The same things were measured in two ways. Each way mixes the same 11 hidden numbers, adds some noise and spreads widely along 6 directions of its own, which tell nothing about the thing.
Some things both ways: the first way, then the second way.
[  3   2 -16   0   8  28  -2  -6  -5  -6 -22  -9 -14 -14 -10 -18   0  -2
  -8   1   7  -8   4   7 -14   9  -2  11]
[  6   8  30  16  22  -4   9  -1  16 -19  12  12  27   2 -18  -6   6  -2
  -6  -5 -15  18]

[ -2   4  -4 -10  21  27 -20  -7  -2  -2 -34   6  11  -2   3  28  -9  -8
  -8  21  12 -13  -8  -6  -3  14   6   4]
[-15  -9   2   2  17  18 -17  20  35  32  -8   5  13  -8   9 -23 -19 -20
  -1  24  23  -7]

[ 23  20  29 -17 -14  -6   7 -17  -8  14   8 -24  16  17  -2  12 -12 -32
  -8  15   5   3 -19 -24  35  26  10   0]
[ -4 -10 -20 -13 -10   4   8 -15 -12  19  -3   2 -22  11  15  25  -9 -12
  23   0   5 -26]

[ -2 -13 -13 -28  -1  40 -30  10   5  31 -54  47  -1 -20   5  25 -32 -19
  10  28 -19  -6   6  -8  -6   9   9   2]
[ -2   5  14  -5  13  -6   9  -8 -12  20   4  -2 -20  -3   7   4  -6 -20
  23 -13 -13 -24]

[ 23  17 -43 -21  -3  52  11  12 -22 -11 -22  12  -3 -17  -3   5 -19   5
  -7  37  40  -8   6 -18 -11  26  -2  40]
[ -9   6  -7   9   6   1   9 -27  -1  19  17  14   6  -1   6  -9  -3 -14
  11  -7   4  -8]

[-15 -15  20   5   5 -21  18 -35  16  18 -17 -21  -9 -12  -1 -22   2   7
  20 -13 -24  13   7   2  27  -9  -4  -1]
[  4  -3  10 -11   5  -5  14   1  17 -39   0   2  41  25  -9  21  -5 -13
 -16  10 -17  16]

[ -4  -9  -8  -4 -33  21   3  -4  27  22 -44  26 -24  -4   9  -5 -15 -25
  16   4 -38   1  12 -17  14  -3 -10 -19]
[-29  -2  17  -8  -3  16   7 -14   4  24 -57  15  23   8   6 -28 -26 -16
  33   0  -8 -23]

[ -3 -20  -1  -3   3 -12  -4  -8   3  10 -19  10  -6  -3  18 -10   6  15
  16 -17 -16  13  11   2   9   4  11 -16]
[ 28   5  -4   1   6  -6  29   9  -3 -17  48 -18  -9  29 -13  32  22 -30
 -12   1   9  13]

[-13   0 -17  26  17   5  14   8  -3 -11  -4  -6 -18 -35 -14 -25   0 -11
 -15  -8   1 -19  23  13   2 -36 -23  -1]
[ -6  -5  11  -4  20  -5  -5  -3  29 -14 -12   8  16   8   2  11 -10   7
  -8   8 -19  -9]

[ 12 -13  -9   6   0  -5  -7   2 -10   5   1   6   3   4  12  -2  -8   7
  -3 -13  -2   4   1  13  10   8   4 -12]
[ -8  12  -4   3   0   4  -8  -2   1  19  -3   7  17  17  -8 -10  -3 -18
   4   9  -8  -4]

[-19   0 -22 -12  -9  22  17   3   4 -13 -47  -1 -29 -32   9 -17  13  18
   8   8  -4  15  18 -12   8  -8 -17  12]
[  5 -11  -5  -1  -1 -10  27 -19  -7  13  15  -4 -34 -16   8  -5  -3 -16
  19 -14  11 -15]

[ -8  -7 -11   7  21   4  17 -17  -5  10 -23 -24  -7  -2  -9 -17 -10  -2
 -20  -7   7 -18   9  28  -7   0 -15   9]
[-18  -7  35  10   3  18  16   6 -19 -31 -21  16  16  13 -12  29   5  18
  38 -41 -29   7]

[ 20   2  23  -5 -23 -12   5 -28  16  14 -19 -19 -17  36  12  -1 -11 -36
  -5 -13 -13   4 -27  -2  40  40  -1  -7]
[ 10 -33 -20   0 -22  36  56  24 -19 -39  -4  19   3  20 -29  18  25  15
  13 -26  29  36]

[ 22   7 -15  13   3  -4 -30  27  -8   1  23  12 -16   6   1  -2 -26 -25
 -19 -19   4   4 -15   9   1   3  29  -7]
[ -9 -14   9  -9 -36   5  29 -22 -26 -10 -37  36  24   5 -13  -5  20  12
  19 -10  -4   7]

[ 22 -24   6   6  -9 -14   0  -8   8  27 -18  14  -3  26  19  11  -4 -22
  13  -9  -4  15 -17 -10  25  38  24 -21]
[-39  25  14   4  -3  13   9  17  -4  18 -15 -11  16  27 -19 -12 -31 -26
   8  20   2  -7]

[  5   1  14 -18 -27 -14   9 -18  13  11  -5 -10 -12   0  25 -15 -14 -13
   8 -14 -40  24 -10   0  40   5  -8  -7]
[ -1  -4   6   1 -24  13  21   3   6 -33 -12   8  27   5 -21 -17  10   6
 -11  -2  10  31]

[  2 -13 -33  28  -9  29   2   2 -10  -7 -22   1 -31 -19 -28 -35  31  20
   9 -11  14  -2  30   2 -25   4  -6 -15]
[ 16  -4  10   3   0 -32  38 -10 -24  -9  45  28 -28  -9 -16  36  49  14
   3 -21 -12   4]

[ -4   2  14   7   6  -6  -3  -7  -6   7 -21 -22  -4   8  -9   2  34   3
   3  -1  16  20  -1 -27  -2  18  34 -17]
[ -8  13   5  -5  -9 -20  -2  -1  12  19   8  -1  -4 -12   8   2 -11 -24
  -6  26   5  -3]

[-12 -20 -22   9   0  -1 -12  14  11  14 -47  31 -41 -11  -2 -14   8 -17
   5 -18 -15   2  15   6 -10   0  10 -22]
[ -3  23   0  -8  10  -8  -3 -30 -14   8 -20  30  32   4 -12 -15 -15   3
  10  -3 -34 -32]

[ -4   7 -11  21  30 -43  -8   6  -9 -16  26 -23  -5   5  17 -20  -1   8
 -34 -49  11  -5   4  36  10 -17   0 -15]
[ 18 -15 -39 -16 -10  13  -6 -25 -24  -9   3  24  19  17   4  13  33  10
   6 -22 -10 -19]

[  6 -21 -16  22  26  17  -3  -2  12 -16 -72  10 -43  10   0 -43  33  -3
   1 -28  38 -26  33  -7 -40  28  40   4]
[  9  11  17  25  32  13  -2  -8  17   3  24 -18   8   8  -6 -14 -13 -22
  -7   8  14  -4]

[  0  -5  -4 -17  26  12 -13   4  -6   7 -32   4   3 -19  16  -7 -24  -4
 -17  -4   6 -17  11  21   1   2   1  19]
[ 51   9 -11   7  52  -5  -2  -3   2  -7  67 -50 -34  31   4  26  -5 -46
   3 -25 -24 -11]

[ -1 -21  14   1  -2 -17  -6 -14   1   7 -13  -3  -5  10  13  -2  -1   9
   9 -14 -19  19  -7   8  20   6  13 -12]
[-18  -4   7   1 -19   5  13  -1   0   6 -26  16  23   6 -12 -12  -5  -8
  13   9   2  10]

[ 12   9 -29  15  14  25 -14   6   4  -1  -7   1 -16  -4  -7 -16 -13 -21
 -18 -11  14 -16   0   4 -21  10  13   4]
[ 21 -11   0  -2  24 -17   2 -18 -15   1  37  -1 -12   0  -4  12  20  -9
   2 -14 -13 -22]

[-26 -10  35 -16  -2 -16  14 -37  19  19 -30 -36   4 -11  18 -10   6  -2
   8  -8 -48  21  -6   7  36  -8 -17 -12]
[  1  -2  18   0  12  -8 -14  18  20   6   1 -36 -23  -6   2 -11 -31 -27
   3   9 -11  -6]

[ -4  -3 -20 -18   8  10 -12  -1   1  15 -25  19  -7 -22   1   8 -13 -11
   2   4  -8   0  -2   6   2  12  -3  -2]
[-23   0  15 -19   0  26   8 -17 -36  33 -61  17   7  18   1   8 -36 -10
  48   3  -5 -51]

[ -6  -1  -9 -13  13  15 -11  -4   0  -2 -12   0   8 -16  20   9 -24  13
  -2   6  -9  11  -6   6  10  -6   2  14]
[  3 -15  -3  -2  -5 -17   3 -18   2  -3  26   8   5 -15   4 -16  26  -8
  -5 -15  -3   2]

[ -6  13   4  -6   3   9 -36  -1  -1  20  -4 -14  11  -8  -4  13   7  -7
  -8  -3  -4  18 -16  -9   3  15  15 -23]
[  6 -19   7 -26 -33  -5  22   5 -41  17 -12   8 -38 -11   4  21  26  -9
  29 -15   4 -15]

Other things, the second way, with their names:
k377: [ -3  -9  16  12   1  -6  30 -19 -12 -24  22  21  21 -13 -15  -7  25   4
   4 -22   5  11]
k51: [ -9  39 -13   4  34   6 -33  14  51  12   8   0  87  25 -24 -52 -46 -38
 -46  55  -2   7]
k412: [ -9 -20  -3   0 -17 -10  -6  -8   7  12 -13   1  16   5 -10 -17  -9 -13
  -8  36  10  -5]
k490: [-30 -15  16  -4   0  26   8   2 -34  41 -44  12 -22  -6 -14  -2 -32   7
  33  23  27 -47]
k765: [-11 -15  -6   0  -4  -9   4   0  -8 -10  14  -6 -36   7   0  30  14  18
  -2   1   0 -25]
k238: [ -9  11   6   3  18  10  -3  12  15  19  -2  -6   3  19  -4   6 -28 -23
   0  28   6 -11]
k669: [ 13 -15 -18   1  -5  29  16  27 -26 -13  19  14  -5   1 -27   4  30  15
  -2 -17  23   6]
k697: [ 17  -7   3  14  15   8  31  -5  -5   7  33  12 -19  -4   0  10  21 -10
  16 -28  13  10]
k179: [ -7   3  21   5 -31   3   3   1  -5  -7  -7  -4 -11 -17  -6  -8   3   1
  -3   8  13  17]
k324: [  7 -19  -6  -5 -30  35  32  -9  -2 -40 -35  37  37   5 -11   6  16  26
   0  -5  24  27]
k906: [-17 -12   6  -2  -3  -7   4   4  -8  15   8   1 -34 -31   1 -14   6   7
   6  -2  18 -30]
k940: [ -9   3  27  20 -14 -12   9 -10   5  -7   7   3  -9 -21 -13 -17  12  10
  -8   5   6  13]
k799: [-11 -16  15  10 -13  10  34  15  -4 -30 -14   4   6  12 -24  18  -2   7
  15  -7   2  18]
k552: [-32  -2  42  23 -24   5  24 -19 -34   5 -25  14 -41 -40 -10  -7  -3  34
  38 -19  10 -16]
k424: [ 12  -9  -2  -3  -7  20  11  10 -17 -16  -9  31   5   9 -18  25  29  27
   4  -8   3   1]
k622: [-16  -2   4 -12   5  35  -2  21  -2   1 -44 -26  -8  33  -4  15 -53 -11
  20  18   2 -23]
k92: [  8 -27  -8  10 -14   0  19 -13 -19  14   5  -3 -17  20  -9   5  21 -12
  23  -5   7  -4]
k150: [-33 -25  -3  -4 -27   5  -9 -14   3   5 -43  57  30 -28  -8 -45  19  45
   6  -6  -5  -4]
k317: [ 16 -35   3  -5 -21  13  15   8 -12 -35 -15   9  -1  -2 -13  -2  37  20
   6 -25   0  11]
k301: [ 26 -22 -17  -2  20  -8 -10   9   0  -7  43   7   4 -19 -11   3  11  -1
 -12  -4   2  -3]
k884: [-18  11 -22 -10 -19  24 -11 -26   5  11 -34  33  44  10   1 -31 -11   7
  -5  12   5  -8]
k568: [ 10 -10 -34 -16 -17   2  -6   4  37  -1 -15  10  32  -7   1 -36 -13 -16
 -14  14   4  20]
k691: [ -5 -12  -3   5 -12   8   9  -1 -18  32   0 -19 -52 -23  -2 -30 -20 -19
  30 -12  16 -12]
k299: [ -2 -18   4   8 -15 -17   5  11   1 -21  42  19 -13 -38  -5  -4  51  21
 -14 -26   5  19]
k138: [  3 -15  -7  23  15 -13  -7   6  44  14  33 -10 -32 -15   9  -5   1  -1
 -17  20  20   1]
k705: [ -9  17  32   1  -8  15  -6  11   7   4 -16   2   1 -14  -6  -8  -5   1
 -16  29  26  -6]
k285: [  2  13  28   4  18  14  23   6  -8   5   1 -14  -7  26  -4  21 -15 -32
  25  -7  -3  -4]
k606: [ 34 -10 -51 -19  36   1 -27  -2   9  18  22  -6  37  41 -10   1 -19 -39
 -21  35  -6 -25]
k108: [ 21 -19  -7   0  -1  15  -3  13   8  -6   6 -20 -17  -1 -12  -2 -13  -9
 -12  17  25   8]
k61: [-15  10   7   6  -3   3 -17 -16  -1  40 -15   1  -5 -15   7 -34 -21 -17
  20   5  -1 -23]
k657: [-19  -9  23   6 -15  -1  -4  12  15   8 -19  13  11 -39  -7 -38  -5   3
  -3  17  18   5]
k790: [ -1 -17 -11   5   5  -1  49 -23   4 -32   5  16  19  43  -2  39  12  -5
  20 -25 -13  10]
k658: [-36  21  47   8   4  12  16 -19 -21  13 -38  15  18   8 -12  -2 -27  -4
  29   4 -10 -21]
k376: [-41   3  30 -12 -51   6  -2  -3 -19  12 -47  26  12 -30   1 -24   7  12
  14   3   7  -4]
k618: [-10  -7 -18 -28 -24  14 -57   5   3  19 -32  10  57  12  -8 -36  -7 -16
 -28  48   6 -12]
k986: [ 16 -15   6  13   0   0  20   1   5 -17  23  17  -4   3  -5  32  34  10
  -6  -4  12  15]
k580: [ 13  -5 -13   6 -22  -6  16   4   5 -24  12  20   4   2 -14   0  31  15
  -1 -25 -18  38]
k461: [  1  21  11  -7   3   7  13 -37 -23 -13 -17   9  27  42  -4   3   9  -7
  16 -23 -33 -22]
k998: [  9   7 -22  -3 -10 -16  21 -33 -10 -40  34  24  26   7 -23  -3  35  21
 -31  -9  -8   3]
k721: [ -5 -19 -18  -4  -9   8 -11   3   4  42 -27   8 -22  -8   3 -19 -21  -5
  22  16   6 -22]
k15: [-24 -15 -16 -14   2  -8 -21 -15 -13  50 -15  16 -10 -21  17  -7 -29 -12
  38  -1 -13 -47]
k848: [ -8   8  35  27  10   4  21 -27  14   2 -13   5  32  -4 -15 -55 -12 -20
  11  -8  -1  18]
k947: [ 16 -19 -18  -3 -22  17  21  -7 -25  22 -12   2 -40   7  -6   9   6  -3
  21   4  24  -9]
k375: [ 15 -25  -6   7 -13 -25  41 -38 -35 -53  23  71   0 -27 -24  16  76  78
  10 -67 -36   7]
k250: [  9 -17 -35 -10 -11   8 -22  -5   8  24   6  12  -5   0  13  -4  13  -3
  -5  12  16 -16]
k286: [-27 -39   1   0 -13  18  18  16 -14  11 -19  22  -3 -13  -7  11  -5   6
  29   0  27  -3]
k127: [  7  -2   3  -5  -1  14   4   0  10  -3 -18  16  51  29  -8 -13   6 -25
   2   2  -7  19]
k695: [ 13 -25  -4   2  -4   8  27  -8 -31  11  16   9 -49  -9   3  28  26   6
  36 -33  11 -14]
k619: [  1  -4   6  -9   4   2 -15   6   7  16  -9 -24 -13  16   5  12 -21 -24
   3  23  -1 -18]
k528: [-26  39  21  13   8  11 -13  11  19   4  -3   5  23  -2  -3   3 -30  -6
  -6  19   1  -1]
k913: [ -6   3  12  -2  -3   4 -16  -7  -9  34 -17  -9 -10 -19  -1 -35 -28 -25
  22   5  -2 -15]
k612: [  1  17  41  -1   7   9   5  14  34  -8 -16 -31   0   1  10 -17 -26 -36
  -2   7   4  11]
k521: [ 24 -15  -1 -22  -9  15   9 -22 -33   7 -21   5  -4  -3   7   4  -1 -18
  31 -20  -3 -21]
k343: [ -7 -16  12   5 -18  19  -7  -3   3  -5  -6  15   0 -12  11  -6  31  13
   4 -15  13   8]
k123: [ 19 -26  12  -7  26  16 -10   0   9  22 -11 -11   5   7   1  -8 -22 -32
   3  25  17 -14]
k602: [-10 -22 -30 -16 -59   7  -1 -24   3  -7 -41  55  20 -41  -3 -23   2  46
 -13  23  27  10]
k303: [-24 -29  12   4 -40  -5  23   8  -4 -17 -19  18   1 -16 -23 -13  12  20
  -1   7  12  25]
k146: [ 37   1 -23  -9  13 -30  15 -33 -16 -13  51   1   4   6 -11  13  17 -19
 -20   1  -8 -17]
k663: [ -9  10  11  -9  24 -19  10 -32 -19  15  -9  26  15   5 -14   8 -24   0
  21   0 -39 -40]
k964: [ 11  -1  27  10  -1  10  29   9 -21 -10  28 -11 -36   3   0  26  36  -8
  15 -31  11   7]
k737: [  1  11  51  13   2  -4  25   8 -29 -11  19  -2 -32 -10 -19  20  26   8
   3 -11   6  -6]

Some of these things the first way, each followed by its name:
[-13   4  15 -30  36   0 -20 -12  -9 -11 -43 -11  -2 -21   4   3  17   5
  -3   4  17   5  -3  -2   3  20  20  17]
k324
[ 11   3  -6  35   8   1 -11 -21  25 -11 -11 -19 -43  18 -16 -55   6 -11
  -7 -49  12 -20  10   8 -18  13  20  -3]
k123
[  9  -4  28 -19  12  26  15 -23 -14  -2 -31 -15  21 -17   0  19  -3  -4
  11  45  18  -1  -8 -24  30  18   0  32]
k790
[  2  11 -26 -12  -1 -14 -27  31  -9  15  29  22   4  -6  19  19 -43 -10
 -20 -11 -24  20 -16  16  10 -18   8 -14]
k376
[  3  -9  -4  28  12   4  22  -4   2  -3 -15 -14  -7 -15  -1 -25  26 -19
  -2 -10  11 -12  17  -8   4   0  -5 -17]
k765
[ -4   5 -11  -3   8  10 -13  17 -15  -7 -10  -4  -1 -13   9  10  -3  -9
 -23   4   0   5  -9  11   6  -2  -7  -7]
k721
[ -6  -4   7 -26  15  35 -16 -18 -12   2 -55  -7  10 -15  -4   6  13   8
   2  21  14 -12   6  -1  -8  29   0  10]
k695
[  2   2  -9  -5 -19 -24   1  11   4   1  -1  -4 -25  14  32 -12 -28  -8
 -20 -31 -30  18 -13  25  30  -7  -8  -6]
k691
[-37   5 -31 -18   1  -7  -2  30  -4  -4 -14  13 -15 -38  30  15 -33  19
 -14   3 -32  28   4  20  25 -50 -28   6]
k568
[ 18  24 -27   7 -19  43   4  -7   1  10 -22 -16 -17   1 -32 -24  24 -40
 -16   2  21 -25  11 -21 -26  39  -7 -19]
k424
[ 10   4 -39 -14 -17  33 -10  18   2  17 -21  36  -7 -12   9  -6 -30 -13
  -7   2 -15 -16  22   0 -15  -1  -8  -9]
k964
[ 10   9   1 -17  -5  12  -3  -5  -2 -28 -10 -16 -15  -5  24 -16  -4   6
  -7  -5 -10  20 -16   4  15  10   5  19]
k848
[-24   5 -21 -18  15   2 -28   5  12  14 -40   9 -27 -15   5 -14 -14   6
 -10 -22 -12   3  13  13 -16  -5  13   4]
k521
[-13   0 -62 -38 -12  26  17  11   3   7 -18  36 -19 -55  23 -23 -52  16
   1   4 -40   0  26  29   1 -31 -47  24]
k108
[  5   7 -43 -15 -38  19  10   2  13  21 -14  14 -31  -5  10 -26 -38  -2
  -3 -11 -34   8  10  12   1  -2 -21   3]
k913
[ 17   6 -24  20  36  -2 -33  29  -4 -14  -4  14 -27  19   2   5 -34 -24
 -33 -19  34  -9 -21  15 -19   8  50  20]
k377
[ 12  -1 -16 -11   1  -5  12   7  -7 -12  11   5  -8 -35  23 -12  -7  -1
   3  -4  -5  19  -6   3  32   1  -9  11]
k998
[-14 -23  -2   3  25 -23   2  -1  -7  13 -57   9 -19  13  -3  -2  26   3
   1 -13  18  -5  22   3 -14  15  29 -16]
k528
[  3  -2 -44  17  -9   8  10  30  -5 -16   1  16 -35 -17   9 -38  -7   0
 -14 -25 -13   2  24  15 -16 -27  -4  -8]
k940
[ 30   7   4  -6  10  41 -17 -27  14  22 -32  -6   7  13  -9   9  -4 -39
   3  15  27 -12 -25 -28  -5  66  29   8]
k606
[  3 -16   7 -17  13  13 -19   0  -2  16 -49  12  -7  -9   6 -11  10   3
  13  -3   4   6  14 -10 -12  23  37   4]
k179
[  3  -7   3   6  -8 -31   9   2   1  -6 -13  -7 -39  18   9 -34   8 -20
 -16 -39 -19   5   2  21   4   0  12 -19]
k552
[ -4  -2 -13  18   3  -3   6  -7   7  17 -23  -9 -18  25 -10   4 -15 -11
 -16  -5   7  -5  -3   5  -3   7   7  -4]
k15
[-15  -3 -42 -19  17  37  14  11  -7   6 -38  12  -3 -37   8  13 -19  -2
  -8  32   0   5   1   5 -10  -5 -14  22]
k799
[  1 -11 -16  -7 -26  -2  28  -6  26  41 -29  28 -24 -10   9 -17 -36 -44
   6  -6 -41 -12  19   3  26  -4 -28 -11]
k622
[-23   4  -1  -4  -3  22  -5   4  24  12 -66   1 -30 -19   1 -22  20 -13
   6  -4  -6   1  29 -30  -8  -4  12  -7]
k612
[ -3 -19  17   7  -4   7  -7 -22   6  -5 -19  -7  -4 -11   8  -7   6   0
  10  -6 -27   5  -6  13  27   1 -18 -13]
k150
[  9  23   2  -2   5  19  11 -18 -19 -18   2 -40   9  -1 -16 -11  24  -5
 -18   9  21  -9   1 -10 -12  16  -2  -2]
k986
[ 17  -1  -6  22  -3  18   9 -29  19  18 -41 -12 -26  45 -23  -6  -5 -29
  -4   0  22 -17 -10 -15 -13  43  23   1]
k286
[ -8 -15   3 -16  27   4  -5 -14 -20  -5 -20  -5  19 -30   8   9  11  24
   7  11   7   5   1  13  11   9  -7   7]
k238
